The rows come from 4 hidden closed curves, with some noise, and rows from the same curve form a group. Each curve winds through 4 dimensions. The rows are also pushed far along 2 directions, which tell nothing about the answers.
Known rows, each followed by its group:
[ -7  27  33  -5  17  48   8 -15   5] : M
[  0   0  14   7  10   3  18 -52   5] : M
[ 17 -17 -19   0 -25 -45   2  42 -20] : B
[ 34 -29 -28   5 -27 -37  19   2 -14] : M
[ 14 -22  -7  19 -10 -34   0 -21  -7] : Q
[ -8  -9  -9  -1  16   1  -5 -25  10] : Q
[-10 -10  -2  -6   8   5  -4 -20   7] : Q
[ -4  -2  -4   8 -14 -11  19 -44  -1] : F
[  7  -4  -6 -17  -7  -4  -4  50 -13] : F
[-28  24  33  -6   8  39   3 -24   9] : Q
[-15 -20 -22  -1   3 -11  13 -76   1] : F
[-12 -21  -5   6 -17 -36  24 -73 -17] : B
[ 22  35  32  14  31  27 -16  68  13] : B
[-22  16  15  -4  33  37 -13 -20  23] : Q
[21 11 21 14 -7 -7  4 34 -7] : B
[ 13 -20 -26  -6 -21 -17  -6  32  -4] : M
[-27 -15  10 -15  -4   9   3 -51 -14] : F
[-17   5   3  -8  19  38   1 -43  11] : M
[ 20  17  15  19   4   4 -21  59  20] : B
[ 31 -37 -20  13 -21 -59 -13  44 -19] : F
[ -2  -6  -9  -9 -13 -12   5  11  -2] : Q
[ 19  -6 -11   2 -29 -27   8  41 -16] : Q
[-15 -14  -7  -1 -15 -25  10 -34  -9] : B
[ -1   5  16  16  14  -1 -16  -3   9] : F
[ -7  14   7  -9  19  39 -10   2  13] : M
[ -6  24  35  16  26  35   2 -37  14] : B
[ 25  12  18   7  -9 -10   2  57 -13] : B
[ -5  -3 -15   0 -14 -25  11  -7  -1] : Q
[  3 -17   6  12  -8 -19 -10  -5 -11] : F
[-10 -22  -9 -12  -6 -19   0 -12 -12] : F
[  1 -11  -6   0 -24  -6   6  -9  -9] : B
[  0   2   3   1  22  20   5 -33   8] : M
[  2  14  16   4   7   1 -11  42  10] : M
[16 20  7 -4 -3 14  0 63 -5] : F
[ 1  9 22 20 11  3 -9 -5 10] : Q
[  4 -20 -21  -1  -7 -26  -5   3  -1] : M

New rows. What belongs after each?
[ 12  -4 -10   1 -26 -21   8  25 -15] : Q
[10 15  6  2 -3 -6  1 48  2] : F
[ -3  -5  11   6  -4 -17  13 -24  -5] : M
[ 11 -19  -7   7   1 -22  22 -45 -11] : M
[-36  14  25   2  37  38 -10 -62  27] : Q
[-23   1  16 -12  11  14  -7  -7   1] : F
[-20   8  14  16  15  17  -7 -55  25] : B
[ 15  -2   8  -1 -13  -5  15  19 -19] : M
[-2 25 12 -1 16 16 -2 28 14] : F
[  1  -5  -9   6 -14 -13  18 -38  -4] : F
[ -4   5  20   2  13  19 -19   9  -3] : F
[ 4 20 14 -2 -8 11  5 33 -3] : F
[-10 -12 -15   2  -5  -1  -6 -30  10] : B
[-30  14  11  -7   4  15   8 -31  12] : Q
[ 14 -19 -14  -4   3  -8 -19  30 -12] : F
[  0  -8   4 -14   4  -3 -16  42  -9] : F
[ 27 -22 -13   2  -6 -23 -14  46  -4] : Q
[-20  20  33  13  22  12   3 -44  15] : B
[-20   4   3   2  14  16  -8 -38  17] : B
[  5  -7 -13  15  -6 -35   1  -5   6] : Q
[ -3   5  18   5  11  17 -17   2  -1] : F
[ -7  -3  14  11 -16  -7  14 -44  -4] : B
[ -5   9  27  10  17   4 -24  23   7] : F
[35 22 14  2 18 21 -5 72  6] : M
[ -8 -36  -6   9 -24 -40   8 -56 -18] : F
[ 16  -5   6   7   8  -3 -16  37   2] : Q
[ 11  23  34  17  17   9 -20  53  15] : Q
[-40   6  21 -11  17  22   1 -55   6] : F
[ 2 34 18 -5 21 27 -8 55 15] : F
[-17  -1  -3  -4  -6  -2  -1 -11  -1] : B
[ -7  -3 -13   8 -14 -28  13 -31   0] : Q
[ 24 -28 -28   0 -42 -53  10  34 -21] : Q
[-33  11   9  -3  15  18  15 -73  14] : F
[ -3 -41 -41  -9 -19 -37  13 -45 -11] : Q
[ -7  24  23  -5  26  52   3 -18  12] : M
[ -1  18   9 -16   0  24   0  42  -5] : F
[  6 -35 -10   8 -28 -48   4 -25 -22] : F
[ 22  -9   5  19  -8 -32  -6  28  -1] : Q
[ 15   9  16   8  -3 -17   0  38  -8] : B
[ -1  11  12  10  23  10 -10  -4  14] : B
[  9  -1   6  16  -1   2  -1 -16  11] : B
[31 20 10 -2 18 29 -8 70  5] : M
[-18   4   4  10   0 -15   7 -35  12] : Q
[  9   5  -7   0  -2   5 -20  58  10] : B
[ 11  11  21   4  12  17 -26  54  -3] : F
[-11  12  25   4  -2   6  15 -29  -8] : B
[  0  22  25  13   3   8 -11  30  17] : B
[ 5 20 24  3 13 32  4  6 12] : M
[ 13 -30 -20  18 -18 -28  12 -55  -1] : B
[ -1  -3   6  -3  -2  15  20 -40  -7] : M
[ 22 -30 -26  16 -16 -51   2  -4  -2] : B
[-24 -13  10 -13   9  10 -10 -25 -10] : F
[-15   0  -7  -9   4  11   5 -31   3] : Q
[ 20  21  30  13  19  18 -27  74  13] : Q
[ 21  -8 -18  -5  -1  -5 -15  56   5] : M
[ 20 -13 -10   6 -10 -21  10   5   0] : M
[-16  29  39  13  25  20  -2 -14  16] : B
[-27  -2  12  -3 -11  -6   8 -41  -7] : M
[-13  16  13  14  12  -2  -3 -11  17] : Q
[-10 -20 -11  -5 -12 -28  15 -38  -6] : F
[ -6 -17   2   0 -24 -25  22 -41 -20] : M
[  9  14  14   2  -3 -11  -5  53  -6] : B
[ -1  23  18  -2  24  23 -25  57  14] : M
[ 6 26 15 17  6 -1 -9 36 11] : Q
[-9 29 27  2  3 13 -5 40 13] : Q
[ 17 -27 -18  -2 -34 -30  22 -12 -23] : M
[ 13 -46 -29 -13 -20 -43  -7  19 -29] : F
[ 19 -12  -6   4 -11  -8  17 -14  -4] : M
[-11  14  27  -1  19  36 -11   0   8] : Q
[-41  22  28  -6  32  38  -8 -45  16] : M
[  8 -23 -21 -18 -17 -22   5  23 -21] : F
[ 10  11  16   6  -2 -14   2  36  -8] : B
[  4   8  20 -10  15  23 -30  73  -6] : F
[-36   2  18 -12  15  19  -1 -47   2] : F
[  2 -26 -24   7 -29 -55  17 -26  -8] : Q
[ 38  -7 -22  -3   4  -6  -7  60  -3] : M
